There are 3 ways to turn a row about zero (a turn may also mirror it). The second row of each pair is the first, turned, with some noise. The first 27 pairs use one turn. New pairs use 3 turns, one after the other, and a turn may come again.
Some pairs, each with its turns in order after it:
[ 35  -8   1 -12   8 -28 -57  -2]
[ 15 -52  31   3   0  -8  13 -32]
Z_478

[-12  22   1  29   4   0 -51  22]
[  0 -30   1 -36  27  33 -10 -16]
Z_478

[ 1  6  3 -6  0  6 -7 65]
[ 15 -33 -23  -6  -5 -42 -22  23]
Z_503

[  4  24  19 -17  22 -17 -59  21]
[-11 -23  48  -5  24  17 -43  15]
Z_945

[19 -2  2  5 -1 -9 20  8]
[  0  -3 -22   9  -6  12   9  15]
Z_503

[25  3 38 19 -2 13 41 41]
[ 14  -7 -40  33 -11  10 -28  46]
Z_503

[ 11  -6   2  51 -13 -19 -27 -62]
[-46  46  18  17  46  18  27 -13]
Z_503

[-48 -10  38  -4 -15  -1  -9 -13]
[-25   1   6  12   0   8 -43 -41]
Z_503

[-13  30  55 -39  14  -1 -13   0]
[-16 -30   7 -29   1  33 -55   4]
Z_503

[  3   6 -13 -34 -40  23 -26   0]
[-34  13  44  11   2  23  -6 -21]
Z_478

[ 26   9  -1 -41  -2  -8 -54  35]
[-12 -36  54 -19   0  17  35 -24]
Z_478

[ 12   5  29  -1 -24 -34  36 -11]
[ 35  25 -17  26 -32  11  12 -13]
Z_478

[ 14  -5   4  11   4   6 -17   2]
[ -1   8   9   2   6   9 -13 -18]
Z_945

[ -4   1 -48  -8 -37 -24   9  24]
[ 5 -4 31 32 -5 40 -4 38]
Z_478

[ 32 -26  35  -5  -4 -65   4 -43]
[-10   9 -36  24 -40 -16 -73   2]
Z_945

[ 17 -16   4 -10 -27 -64  58  -6]
[ 48  13  -9  50 -53   9  15  21]
Z_478

[-33  -2   7  17  -7  16  61 -69]
[ 14  65 -40  20 -12 -36 -50   9]
Z_478

[  2  -8  21  35  39 -24  12   2]
[-41  -3   3  30 -20   6   8  34]
Z_503

[ -1 -10 -14  22 -18 -10  12 -51]
[ 26  29 -15  27 -34  -5   2   3]
Z_945

[  8 -11   5 -37 -27 -15   3  28]
[-21 -36 -15  19  21 -27  -5  -3]
Z_945

[ -7   3  -2 -60 -23  12  -2 -45]
[ 31 -42 -28  47  -6  15   5  19]
Z_945

[ 12   9  -5   0   5  -1 -12  -2]
[ 1  2  6 -8 10 -2  7  9]
Z_503

[ 10 -22   3   4 -12 -18   2 -12]
[ -4   6 -11  19 -20 -13 -15  -8]
Z_945

[ 11  13  -6  -6  17   5 -18  38]
[ -8 -19  12 -22  19  12  30   7]
Z_478

[  6 -26  34 -24  -5  61  24  -2]
[ -4 -21 -49  -4  16  39  28 -34]
Z_945

[ 4 -2 -5 -5 27  3 13 22]
[  3 -13   3  -2 -27  -6   2  25]
Z_503

[-33  71 -58   0 -34  43  11 -19]
[73 15 19 17 30 -4 66 44]
Z_945

New pairs. What belongs after each?
[ 10 -22   4  13  19  -7 -15  19]
[ -8   4   2 -22  22   9  -9 -23]
Z_945 Z_478 Z_503

[-71  -4  -7  22  -3   1  31  -8]
[ 21  19 -22 -51  44   1 -27  12]
Z_503 Z_503 Z_478

[-14 -27   2  40  51 -21  -5  28]
[ 22  -4  -1 -24  39  30 -42 -33]
Z_945 Z_478 Z_503

[ 30 -10 -15  29   1   5  -1   1]
[  9  -5 -10 -20  13  22 -12 -24]
Z_478 Z_945 Z_503

[ 11   6  -1  11  25 -29  13  -3]
[  1  -1 -15 -11 -11 -16  26  25]
Z_503 Z_945 Z_945

[ 30   7 -21  -9  -8 -25  27 -22]
[ 18  22  10   9 -18  11  39  26]
Z_478 Z_478 Z_503

[  0 -34   1   4  26  -8  24  54]
[ -2 -14 -35 -18  46 -13 -27 -22]
Z_945 Z_478 Z_503

[-13  -2  -2 -27  -6  41  31  23]
[-38  19  24 -11  19 -43  -1  16]
Z_945 Z_478 Z_945

[ 21   0   9  42 -34 -30 -15  71]
[ 45  19   9  19  40  50  36 -33]
Z_478 Z_503 Z_478

[  7   6 -18  -3  14  -7  -2  -3]
[-14   6  13   0   7 -14   8  -7]
Z_945 Z_945 Z_503

[  2  -9  24 -18 -56  -5   1 -32]
[ -9   5  49   8  -4  20 -11  46]
Z_478 Z_503 Z_503

[  0 -18 -10  42   6  -1  39 -21]
[ -1  -8  21 -11  54 -18   9  22]
Z_503 Z_478 Z_478

[ 64   2   2  37 -11  -5 -37 -10]
[-20   1  24 -13 -59  -8  49  17]
Z_503 Z_945 Z_478

[-29 -40  -2 -71 -30  -8  52  18]
[ 49  -2 -31 -55  25 -10   7  64]
Z_478 Z_945 Z_478

[ -4 -53   6  -2 -61   3   2  -9]
[ 55  -4 -29 -27  24 -27 -15 -19]
Z_478 Z_503 Z_478

[ -8  -5  -9  18   1 -35  -2  27]
[-16 -15  -9  -2 -18 -15 -35  -1]
Z_945 Z_503 Z_478

[ -1 -10  71 -18  13   3  -1 -10]
[-32 -18  32  -8 -24 -27 -39 -16]
Z_945 Z_478 Z_503

[ -2 -15   8 -25  63  -2  21  23]
[-12 -14 -19  28  25  -7 -41 -45]
Z_945 Z_478 Z_503

[-61  71  -8   6   7  16 -19  -1]
[-14  63   3 -23 -49 -35 -25  28]
Z_478 Z_945 Z_503

[  9  21 -21   0 -16  -6  30  16]
[ 13 -18  -6 -37  -8 -11  18  14]
Z_478 Z_478 Z_945

[ 68   0 -61  -1   9  -7  46  -6]
[ 30 -46 -34 -20 -16 -14  72  19]
Z_945 Z_503 Z_945

[ 18 -29   2 -21  26 -13  44   2]
[ 42  20 -18  20   9 -22   3  35]
Z_478 Z_478 Z_503

[-48  24  39  26  37   7 -32  12]
[-49  14 -19 -19   1 -56  17  38]
Z_945 Z_945 Z_478

[-10  -1  13 -50   0  36  40  41]
[ 39  12  53 -14   2 -29  20  40]
Z_503 Z_503 Z_478

[-49 -14 -62  37  36 -15  18  19]
[ 55  33  26  21   1 -42  24 -45]
Z_503 Z_478 Z_945

[-26  41 -22 -12  -2  17   2   0]
[ 12 -14  -5 -19 -24  37 -12 -12]
Z_478 Z_478 Z_503

[ 37 -10   2 -21  -8  -5  -9 -12]
[  5  23 -29 -26  -9  10   0   5]
Z_503 Z_503 Z_503

[ 11 -19   6   1  -6   3 -14   1]
[10 14 -3 -1 19  4  6 -3]
Z_945 Z_945 Z_945

[-13  28  15  47  10  67 -41 -24]
[ 61  37  22 -43   1 -40  -3  33]
Z_945 Z_478 Z_478

[-24   3 -24  34  -3   7 -12  -1]
[ 12   9 -11 -22   3  -2  40   8]
Z_503 Z_478 Z_503

[-13  14  71  38 -26  -1 -67 -27]
[-68 -16   2  -9  11 -22 -49  68]
Z_945 Z_503 Z_503

[ 27  64  20   8   3 -12   3 -16]
[ -5 -46   8  11 -46 -14   9 -34]
Z_503 Z_478 Z_503

[ -2 -29   7  60 -11   7 -15 -42]
[ 16   4  11 -58  -8  38 -18 -31]
Z_945 Z_503 Z_945

[-12   6  -6  -3   4   2 -10  10]
[-5 -4 13  5 -6  6 -5 -9]
Z_478 Z_503 Z_478

